There are 3 ways to turn a row about zero (a turn may also mirror it). The second row of each pair is the first, turned, with some noise.
In the rows, 128 means zero.
Known pairs, each followed by its turn:
[150 124 153 142]
[130 122  93 133] | z_760

[181 126 140  87]
[ 80  97  89 137] | z_191

[ 76 153 180 110]
[188 113 149 169] | z_760

[144 106  97 132]
[133 108 138 163] | z_191

[ 99 117 104  55]
[150  86 150 193] | z_61

[123 102 107 117]
[ 97 127 146 133] | z_760

[112 121  99 142]
[111 158 146 123] | z_760

[166 131 123  84]
[ 80  99 111 137] | z_191

[160 138 130  90]
[125  89 127 102] | z_760

[118  85  85  82]
[182 105 166 164] | z_61

[101 140  71 126]
[131 109 188 133] | z_191

[156 147 150 137]
[113 155  99 125] | z_61

[129 124 148 114]
[117 142 132 145] | z_61

[169 123  75 144]
[145  69 140 162] | z_191

[159  96 168  83]
[132 178 143 184] | z_61

New pairs, each followed by its turn:
[109 123 126 142]
[130 147 134 141] | z_760

[131  93 152 127]
[109 114 111 159] | z_760

[ 97 126 125  86]
[125  99 148 167] | z_61

[201 128  92 123]
[117  55 107 161] | z_191

[ 90  88 128 152]
[107 157 140 175] | z_760

[129 126 135 136]
[135 132 119 125] | z_191

[186  78 130 110]
[109 109  83 186] | z_191

[126 111 133 130]
[118 127 126 142] | z_760

[161  91 111 111]
[113 108 115 175] | z_191

[137 136 121 148]
[144 114 125 126] | z_191

[140 137 187 142]
[ 82 171 120 130] | z_61

[172 147 129 106]
[142 146  88 152] | z_61

[172 156 183 185]
[168 143  44 128] | z_760

[ 92 138 141 123]
[122 160 144 109] | z_191

[105 162  64 153]
[150  66 108  88] | z_61

[121  93 160 108]
[119  96 125 173] | z_760

[106 154 137 163]
[161 162 123 135] | z_760

[126 124 180 121]
[153 103 108 162] | z_760

[ 76 153 172 112]
[113 183 135  78] | z_191

[150 143 166 103]
[ 98 128  89 106] | z_191

[143 108 152 120]
[124 159 140 142] | z_61

[129 106 171 188]
[ 93 172 150  82] | z_61

[199 126  96 152]
[ 90 136  80  72] | z_760

[160 197  69 127]
[122  43 163  99] | z_191

[ 98 160 109 194]
[106  95 116  59] | z_61

[122 137 147 108]
[145 108 135 139] | z_760

[147 118 139  93]
[118  85 130 128] | z_760

[117 142  94 144]
[143  98 118 103] | z_61

[108 156 116 132]
[149 148 151 114] | z_760

[122 115 128 155]
[126 133 141  98] | z_61

[131 101 133 136]
[137 135 118 148] | z_191

[162 160 175 138]
[ 95 167  87 130] | z_61

[ 84  98  71 116]
[164  75 172 125] | z_61

[171  88 164  97]
[ 95 133  68 161] | z_191

[119 123 121 164]
[124 126 137  90] | z_61

[154 162 166 201]
[192 109  83  81] | z_191

[123 137 138 165]
[143 160 108 135] | z_760

[130 171 110  89]
[133  93  90 162] | z_61

